The same things were measured in two ways. Each way mixes the same 12 hidden numbers, adds some noise and spreads widely along 7 directions of its own, which tell nothing about the thing.
In the rows, zero is written as 128.
Some things both ways: the first way, then the second way.
[125 136 100 110 155  63 164  75 115 108 127 136 163 116 151 172  77  79
 140 179 176 101 101 137 158 154 115 113 174  97 150]
[126  87 157 152 137 123 140  93  94 105 120 172  71 125  81  69  91 112
  95  59 133 122  91  85 131]

[150 185 154  98 119 129 177 135 112 115 152 140 118 123  94  94 128 111
 109 150 141 122 163 148 204 137 165 130 115 175 142]
[149 113 126 120 113 129 103  95 108 117 127  94  95 126 104 110  79  71
 165 103 121 108 131  99 158]

[150 107 105 115  98 109 124 101 107  96 125 136 111 155 110 133 115 152
  94 139 102  89 126 166 161 102 135 136 104 124 106]
[114  89 166 177  79 168 107 113 140 174 139 186 133 103 124 147 103 119
 130  88 112 112  62 117 205]

[123 176 119 175 183 140  82 153 105 191 137 172 138 161 232 133 116 106
 100 168 148 106 132 151 122 131 123 107  95  97 110]
[118 149 114  88  86 144  96 159  95 112 142  46  90 131 155 110 171  53
 148 141 152 181 115 173 111]

[108 137 149 123 149 140 122 152 124 126 108 107 134  95 107 134 143 165
  84 128 101  94 145 142 111 119 139 108 135  93 128]
[159 129 116  85 121 130 100 132 117 145 146  71 102 147 152 139 139  97
 169 132 116 158 158 104 134]

[107  97 145 127  74 140 100 141 160  41  89 100 128  95  83 111 161  78
 153 163 155 153 109 131  55 138 131 134 196 200 191]
[149 159 171 167 140 114 141 148 134 131  91 145 161 172  95  73  90 127
 119  17 166 191 102  63  87]

[104 100 102 187 220 119 136  81 119 122 109 113 156 144 124 148 134 120
 119 109  71 167 140 108 149  82  46 101  95 135  78]
[160 127 129 130 147 137  96 125 113 164 162 157  77 146 150 163 168 126
 138 128 101 136 149 103 131]

[106  94 128 106 105 116 128  93 147  90 110 135 113 124  95 147 129 159
 102  93 102 125 110 125 108  97 144 115 138 141 149]
[178 155 128 129 145 111 123 131 131 128 114 144 112 129 114  89 143 134
 123  65  91 114 145 105 121]

[114 112 121 180 167 105 137 101 126  94 129 100 148 137  92 112 155 135
 161 144 131 136 144 111 135  93 111  89 154 157  93]
[123 101 118 128 110 134 142 134 114 161  84 128 148  95 150 102 105 115
 121 125 164 125  97  96 154]

[142 141 118  96  92 143 152 142 135 135 132 109 133 114  79 149 134 160
 112 138 131  98 123 120 130 152 149 130 137  64 171]
[144 134 131  95 151 175 102 104 113 175 175 114  57 161 133 179 141  94
 178 161 117 138 131 121 167]

[144 141 122 154  90  92 145 168 120 157 139 140 114 121  97 156 144 169
  73 150 113 100  97 118 161 145 190 131 146  93 138]
[156 131 150  92 116 123 122 102 123 192 138 118 104 122 156 155 146 101
 173 118  91 130 136 121 133]

[125 174  96 142 147  98 109 148  96 167 120  80 117 107 107 138 136 135
  49  94  95 119 128  96 107 114 126 118  70  66  83]
[158  96 170 180 101 185 145 112 159 128 116 107 120 108  66 156  79 103
 172  68 106 112 120 119 156]

[114  94 118  71  91 121 170  85 160  65 167 194 116 155 131 130 113 115
 165  34 103 178 108 102 146 137 106 150 134 193 174]
[143 109 117 137 150 140  97 114  93 118 141 140  65 150 118 140 113 118
 141 133 136 140 141  89 135]

[133 125  99 160 196  88 151 103 100 123 116  54 144  49  74 131 180  81
  93 185 158 134 134  87 128  86  97 149 153 164  63]
[138  91 102  83 145  82 112  95 102 106 113 149 139 116 116 119 181 141
 144 109 115 166 142  34 136]

[113  98 109 140 114  88 106 136 121  59 134 127  98 109 124 171 106 176
 105 128  88  88 103 130 104 127 140 138 172  86  96]
[134 101  96 117 130 144 100 103  93 100 128 104  70 103 108 126 131  81
 146 152 121 112 130 114 159]

[124 136 139 139  97 119 134 128 136  99  81  59 139 143  63 145 138 154
 110 141 143  59 109 117 107  88 182  75 171 101 131]
[104 124 145 101 138 187 157  96  93 154 135 153  89  93 105 104  77  96
 161  80 112  98  96  95 157]

[112 103 118 180 172 134  78 151 105 113  94  96 110 123 170 170 129 124
 104 126  88  97 103 106  87  87 103 125 134 108  65]
[140 174 122  86 106 165 108 164 120 109 142  61  79 167 109 126 114  55
 173  90 111 147 151 170 131]

[144  85 110 148 123  90 100 125 133  47 102 107 121 137  62 128 137  92
 148 155 131 156  90 155 112 122 129 143 154 148 133]
[150 142 121 131 107 167 134 130 155 151 116  84 135 121 102 159 119  65
 149 116 131 123 109 146 165]

[137 115  96 129 179 114 135  66 158 119 139 170 132 179 140 159 113  88
 155 122 190 153  74 116 120  89 138 128 144 144 152]
[152 158 101  75 165 122 153 117 116 161 101 100 122 140 117 105 108  97
 145 118 123 112 122  93 145]

[124 138 160  72  41 188 132 168 121 100 143 142 100 100  95 118 124 236
 112 135  81  56 170 159 123 171 171 121 150  80 218]
[118  59 105 158 113 104  76 134  37  64 140  86 116 146 124  60 117 111
 100 112 172 148 128  58 107]

[158 138 108 128 111 112 129 162 141 112 135 101 116 132  75 137 155  99
 108 125 131 160 112 121 132 131 131 167 103 116  75]
[174 160 122 143 147 156 113 102 150 154 130 172 122 125 122 170 144 176
 159  90  98 113 144 104 122]

[140 168 112 132 108 105 159 181  93 160 165  81  92  76  93 140 140 154
 107 126 107 108 138  60 162 143 151 138 114  69  75]
[188 124 108 108 144  86 110 122  99  94 128 130 120 165 133  92 141 182
 120  78 115 145 165  89  99]

[128 100 134 145 127 118 165 105  95 127  91 112 150  83 153 190 110  99
 121 209 108 110 127 117 185 154  85 118 162 149 138]
[136 129 164 111 107 115 102 160  93 144 144 135  97 183 145 102 114  83
 149  77 128 173 143 117 136]

[144 156 128 165  78 159 157 158 110 144 102  21 128 101  27 121 172 129
 144 152 101 147 157  54 141 139 113  95 108 121 134]
[117 114 174 171 108 197 138 155 109 145 139 115 131 169  94 119  75  96
 159  62 177 145 106 121 135]

[144 111 118  84  86 122 137  78 137  96 110 135 119 118 135 162 115  93
 118 154 141 157 128 145 140 132 107 145 110 180 110]
[179 155 161 114 116 172 114 127 150 124 135 102  82 159  74 110 116  68
 201  86 111 110 156 172 192]

[141 122 119 135 160 126 136 111 125 102 115 114 156 131 111 134 133  81
 149 163 142 149 131 144 143 137  89 130 132 143 130]
[139  85  88 131 135 124 117 115  67  76 114 104 129 116 105 100 119 120
 135 109 153 128 147  65 107]

[155 151 101 123 107 136  89 150 119 123 183 171  48 154 156 152 116 166
 122  71 123 132  94  89  92 125 176 161 114 118 119]
[138  93  92 140 128 134 159 149 121 135  62 124 175 104 106 132  73 102
 125 123 137 123 116  69 180]

[110 106 112 123  70  97  72 133 153 110 155 176  85 191 143 109 136 195
 139  50 135 107  86 124  63  93 204  98 137 108 131]
[120  98 100 110 106 177 154 115 132 157  92 146 133  43 142 156 156  98
 140 173 137 126  78 136 196]

[121 114 105 137  60 133 126 165  91 127 117  64 112  71  78 125 155 167
 111 146  91  69 125  81 102 141 128 126 151  78 169]
[138 116 130 113 103 139 113 164 105 136 125  49 144 164 149 130 116 101
 158 145 158 200 113 116 148]

[113  84 120 194  72 127  83 158 115  98  73  66 117  98  98 166 149 162
 106 192  77  98 116 114  86 129 119 106 160 104 113]
[101 137 119 116  98 157  88 166  64  97 155 108  99 120 143 101 214  81
 135 123 151 182 119 148 104]

Other things, the second way, with their names:
k_810: [177  86 148 148 159 144 128  62 124 128 128 195  87 102  84 148 114 127
 173 102  93 111 151  63 180]
k_328: [143 107 158 140 113 137 116 123 107 117 144  88  98 168  90 101 123  84
 145  83 148 140 127 120 127]
k_417: [150 145 152 123 131 118  84 119 118 134 161 147  78 178 150  92 177 166
 112  92 158 177 108 127 100]
k_799: [120  55 132  96 104 124 123 130  72 133 164  55  98 149 159  82 155 112
 100 123 166 163 107 102 105]
k_70: [210 154 133 142 135  95 122 121 163 119  75 117  99 127 101  80 112 118
 130  90 106 105 147 128 145]
k_430: [136 152 121 109 152 113  93  99  97 166 126 141 109 140 160 143  99 139
 164 127 126 159 120  54 114]
k_740: [134  76 114 152 126 147 132  94 105 123  88 139 129  85  93 131  83 107
 165 116 143  80 134  70 156]
k_88: [176 152 134 129 142 144 146 153 153 198  73  73 161 140 126 131  68  94
 192 137 129 112 141  91 186]
k_730: [135 160  93  98 122 149 104 147 122 176 120 112 125 116 168 183 145  94
 173 161 115 147 137 115 145]
k_621: [ 90 114 149 154 110 168 118 141 105 152 122 137  92 123 129 105 126 104
 112 127 172 142  58 130 151]
k_309: [112 111 128 125 113 173 164 106 134 160  71 135 138  55 104 111  85  89
 162 110 142  85  90 101 177]
k_917: [101  85 145 168 105 163 144 121  98 118 116 176 130  94  90 100 135 109
 115  62 158 118  95 104 126]
k_368: [141 161  81 159 126 144 120 147 121 121  79 157 149  68 142 103 126 139
 102 106 133 125 102 105 117]
k_82: [109  79  96 155 113 116 117 126  68  39  73 155 104  77  80  46 111 100
 104  79 164  98 127  92 118]
k_444: [115 109 132 110 107 176 104 138  92 164 154  80 122 144 172 143 136 102
 179 151 187 183 115 107 130]
k_260: [143 112 132 154 119 112  79 116  86  91 136 129  97 157  94  90 111 112
 137  71 131  99 149  99 117]
k_137: [160 145  92 107 142 108 104  94 101 121 122 139  94 100 151 110 171 157
 121 121 113 116 133 110  93]
k_351: [163 174  90 116 125 120 112 158 110 133 108 156 105 102 166 104 198 129
 103 117 117 120 143 159 102]
k_121: [174 145 135  82 142 136 142 111 128 136 119  99  70 148  89 119  95  70
 177  96  83  99 160 132 163]
k_706: [134 155 121 144 124 142  91 150 151 155 159 195 123 151 143 180 215 139
  94 102 111 195  95 123 138]
k_961: [153 156 105 106 148 121 118 143 110 115 121 174  88 112 119 103 181  97
 117  88  87 133 154 109 126]
k_578: [130 118  68 157 127 163 108 141  96 104  97 149 115  82 109 149 104  91
 133 143 124  81 139 110 165]
k_918: [166 131 104  90 120 156 129 133 101 122 115  45 113 106 143  84 117  96
 157 150 136 125 130 139 163]
k_711: [179 132 149 104 136 124 140 106 154 177 108 133 123 153 112 150  77 106
 183  90  98 125 148  96 175]
k_438: [150 171  99 129 120 136 109 167 122 103 126 135  92 134 143 106 191 126
  83  94 138 160 124 167  82]
k_982: [144  87 119 161 134 139 114  82 102 113 125 162 104  92  99 138 126 112
 133 108 119 117 123  69 138]
k_361: [101 135 132 105 111 148 117 167 128 178 156 141 105 149 168 139 187 110
  99 112 142 185  88 130 126]
k_9: [142  89  77 106 139 161 137  76 105 131  97 121 103  60 115 166 111 103
 174 185 122  78 132  98 182]
k_959: [ 80 105 112 178  85 183 122 145 116 110  88 116 136  65  93 136 111  76
 132 114 160 110  81 122 139]
k_3: [149  94  81  72 131  95 136 144  43  79 120  72 149 136 156  69 128 143
 128 101 142 173 160  62  81]
k_318: [100 160  93 111 115 146 104 167  78  87  94 111 102 103 115  70 154  34
 145 112 171 146 135 131 119]
k_510: [152 146  79 105 156 136 110 100  99 140  91  87 103  87 126 149 129 106
 191 194 120  99 147  90 148]
k_742: [102 101  94  97 112 144 122 158  69 135 132 104 133 126 182 136 140 138
 124 138 169 182 115  91  94]
k_576: [156 114 133 102 164 167 153 101 137 175 104 161 114 135 114 152  74 126
 188 133 135 125 132  74 202]
k_222: [175 144 112 104 133 116 119 164 113 118 126  65  83 160 136  72 131  82
 103 110 117 142 142 134 129]
k_997: [ 86  96 116 128  96 126 129 153 112 172 126 134 170 136 165 134  91 123
  96  77 151 167  79  55 114]
k_285: [110  63 117 126 118 163 145 118  99 151 116 162 152  99 128 162 109 119
 147 128 143 140 109  66 179]
k_807: [148  81  98 134 151 147 159  93 103 154  88 123 129  79 114 154  76 109
 161 137 130  84 148  51 133]
k_560: [144  97  92 127 126 113 121 106  90 105 104 107 124  85 109 128 126  88
 148 109 105 105 159  66 107]
k_384: [124 111 132  75 103 136 106 137  80 135 181  86  82 155 164 132 193  78
 139 132 142 194 127 144 114]
k_805: [ 99  74  68 134 139 136 113 115  70 103  96 187 120  58 128 148 144 121
 121 163 128 127 121  52 161]
k_927: [174 121 100 141 165 130 138 110 121 135  72 128 116  80 105 151 127 114
 172 148 102 101 168  65 141]
k_445: [143 137 131 116  99 156 106 139 180 180 138 176 106 147 128 202 147 114
 148 103  83 120 129 160 191]
k_898: [115 127 167 182  81 145 111 157 141 135 109 177 135 131 121 106  94 122
 111  38 134 153  81 125 138]
k_347: [114  85 106 102 109 130 100 109  63  82 155 121 131 128 133 110 124 137
 142  85 142 166 126  68 113]
k_616: [160 141 147 124 146 172 132 116 145 188 149 123 108 152 120 143 104  84
 151 113 126 149 105 100 179]
k_203: [101 100 143 131  90 120 133 171 110 151 121 129 154 143 147  88 113  96
  85  56 149 173  84  89 125]
k_49: [151 118 149 165 163 124 132  92 124 175 109 198 124 125 108 106 119 143
 124  75 144 101 122  49 127]
k_708: [194 154 103 109 144  99 122 122 110 120  94  54 116 113 144  69 129 137
 143 110 124 114 162  98  75]
k_980: [161 144 119 160 140 122  94 112 123 100 117 178  85 103 111 121 167 150
 118  88  98 125 144 106 100]
k_36: [119  63 140 138 117 110  98  95  96 121 143 169 123 134 114 124 127 133
 136  83 136 150 118  43 143]
k_881: [151 170  87 108 140 161 148 157 118 125  93 145  96  97 106  87 146  99
 133  87 114  52 169 160 123]
k_5: [156 152 119  49 154 118 130 127 128 177 126 120  93 161 141 107 121  91
 157 115 108 136 142 101 172]
k_625: [135 112 165 142 116 156 137 100 146 137 123 145  87 120  75 123 111  85
 143  70 120 113 102 125 160]
k_817: [116 135  79  98 107 118 111 182  71  99 124 109 124 128 156  81 183 117
  88 100 146 143 136 135  85]
k_386: [151 140 120 103 156 162 127  84 146 161 136 179  85 116 102 191 137 121
 176 114  76 106 139 103 167]
k_204: [135 123 162 157 116 155 139 138 132 158 110 128 147 135 109 112  74  98
 155  61 140 146 109  81 144]
k_930: [110  67 118 140 110 166 114  87 110 115 122 166  93  62 113 184 125 102
 156 151 121 136 105  92 175]
k_852: [122 134 122 123 139 113 106 141  95 155 136 176 119 130 167  85 164 150
  82  93 131 163  91  78 116]
k_95: [156 119  67  57 159 115  94 110  72  94 157  88  86 150 139 156 154 111
 175 147 109 169 192  65 107]
k_766: [157 136 121 123 138 144 133 105  88 133 105 124 141 100 131 101 122 150
 182 106 146 111 147  91 108]
k_61: [143  56  99 100 133 149 127  96  74 100 139  85  97  90 130 135 152 104
 159 164 143 161 141  72 138]
k_870: [135 149 125 113 129 134 120 133 133 196 116 116 142 126 160 157 118 108
 150 132 112 153 102  88 150]
k_975: [160 111 124 126 143 115 103  90 119 158 147 159 102 135 156 142 167 177
 120 122 127 143 118  82 117]
k_323: [196 137 116 136 117 137 124 163 153 144 116  88 123 133 148 136 146 127
 131 112 110 138 160 137 121]

Some of these things the first way, each followed by its name:
[103 122 154 133 118 162 115 116 134 112 125 134  94 146 100  87 166 178
 119  55  93 132 144  97  99  65 163  88 117 200 153]  k_961
[115  86 100  79  84 122 151  76 147 108 116 134 165 120 116 169 111 156
 141 155 154  75 105 138 106 149 120 113 183  68 215]  k_621
[149 177 104 126 136 130 147 134 108 175 142 109 122 119 105 138 138 127
  92 127 135 124 131  95 143 129 136 131  94  94 131]  k_959
[138 146 125 192 202 136 169  84 131 154 134  84 126 161  76 139 162 134
 153  91 113 200 152  44 171  60 105  83  83 179  44]  k_881
[163 166 128 123 114 107 137 165 113 105 146 113  97 137 121 124 132  80
 115 127 139 140 123 120 164 126 150 160 104 161  50]  k_347
[153 146  86 148 123 110 150 137 119 133 141 115 137  98 112 182 126 114
  88 204 147 105 108 116 145 159 120 166 152  79 123]  k_510
[149  85 132  93  79 121 124 131 149  52 132 151 152 167  82 104 149 144
 166 136 159  95 105 193 113 142 160 139 190 137 185]  k_9
[128 134 111 146 181 187 102  89 130 157 100 128 157 130 154 160 137 132
  95 183 141 112 148 151  91 109  83 115 113 107 155]  k_88
[141 145 127 114 161 146 136  81 111  78 135 141 143 151 120  95 121 101
 150 134 139 136 161 160 146 119  95 122 122 191 161]  k_222
[139 137 113 168 197 124 125 132 109 162  93 112 159 122 160 183 113  75
 102 205 137 121 113 145 154 135  90 125 118  84 103]  k_730
[157 177 129  97 189 132 180  90 147 165 143 174 182 176 122 128 124  75
 142 116 180 174 127 150 178 149 120 117 104 141 185]  k_807
[153 158  89  94 169  87 168  99 132 179 146 145 127 136 138 177 110  75
  92 101 168 152  84  96 164 117 137 153  90  97  99]  k_386
[103 135 125  98 106  97 108 130 146 124 102 140 114 131 154 180  70 131
 106 127 130 101  89 143 109 142 165  95 131  41 145]  k_368
[146 116 120 152 144 139 153 121 112 104 145 135 114 120 117 148 135 133
 118 158  89 144 149 122 183 123  93 155 116 164  90]  k_260
[ 99 149 118 187  73  92  96 206 121 157 177 140  32 129 131 150 136 236
  89  43  53 123  95  30 102 116 215 104 117  73  74]  k_384
[169 154 121 161 147 140 157 122  99 132 136  73 140 149  58  76 183  98
 158 133 140 156 160  97 168 101 111 117  96 190 102]  k_285
[137 114 110 159 132  69 144 146 128  79 132 106 148 124  83 137 138 105
 132 179 141 120 109 144 155 139 131 138 171 110  89]  k_137
[ 92 155 134 104 132 119 128 132 115 149 152 152 123  92 145 110 125 184
  97 123 124  80 155 134 118 134 158  96 136  81 159]  k_70
[161 146 145 120 125 166  94 163 116 125 108 132 152 158 162 126 133 104
 144 181 169  82 126 188 110 154 136 127 145 114 157]  k_3
[122 166 138 137 123 150 134 148 147 156 114 110 155 126 126 142 139 115
 123 162 141 144 149 126 127 155 118 100 108 100 123]  k_444
[158 142 110 137 133 121 132 142 125 117 138  94 125 108  82 151 151 129
 124 157 152 126 117 112 115 139 141 148 153 108 109]  k_361
[ 69 154 129 113 199 129 109  79 128 197 109 162 155 147 207 128 101 137
  90  80 120 119 149 138 112  88 107  51  64  82 129]  k_810
[119  81 112 145 199  83 178  24 146  55 119 119 146 134 101 152 130  61
 161 121 153 186 110  90 162  59  82 125 162 244  79]  k_5
[141 123 106 164 167 130 116 134 133 124 148 147 138 189 165 140 140  96
 163  92 133 154 101 105 122 115  98 134 119 141  89]  k_742
[ 94 113 127 156 189 131 101 125 111 127  94  89 157 116 102 115 149 161
 111  99  70 126 156 135  99 102  82  81 104  86 115]  k_323
[132 140 117 106 128 128 142 126 146 109 158 144 156 125 142 116 140 100
 148 168 176 135 152 156 131 154 105 148 137 130 110]  k_417
[139 140 126 161 112 133 124 144 145 149  95 100 162 138 121 162 141 107
 117 210 154 126 126 145 131 146 122 108 128  97 108]  k_766
[160  98 121 162 134 154  79 155 127 100 129 138 109 163 146 166 139 160
 143 153 123 108 107 150 100 123 134 147 151 111  98]  k_817
[ 85  52 134  85 114 110 148  82 147  71  85 128 172 109  83 111 146 125
 129 102 103 115 118 156 117 110  97 107 163 150 202]  k_980
[151 180 126 149 180 130 142  95 133 142 134 115 163 163 110  96 162  93
 124 161 200 136 153 141 137  88 138 105 116 176  95]  k_309
[137 177 122 126  90 141 162 149 116 162 172 118  88 104  67 102 161 175
 105  93 105 145 153  61 150 131 165 125  96 133 149]  k_328
[157 127 139 114 119 156  90 165 127  80 144 150 115 114 140 133 153 153
  99 175 141  94 145 191  97 144 145 179 159 141 103]  k_36
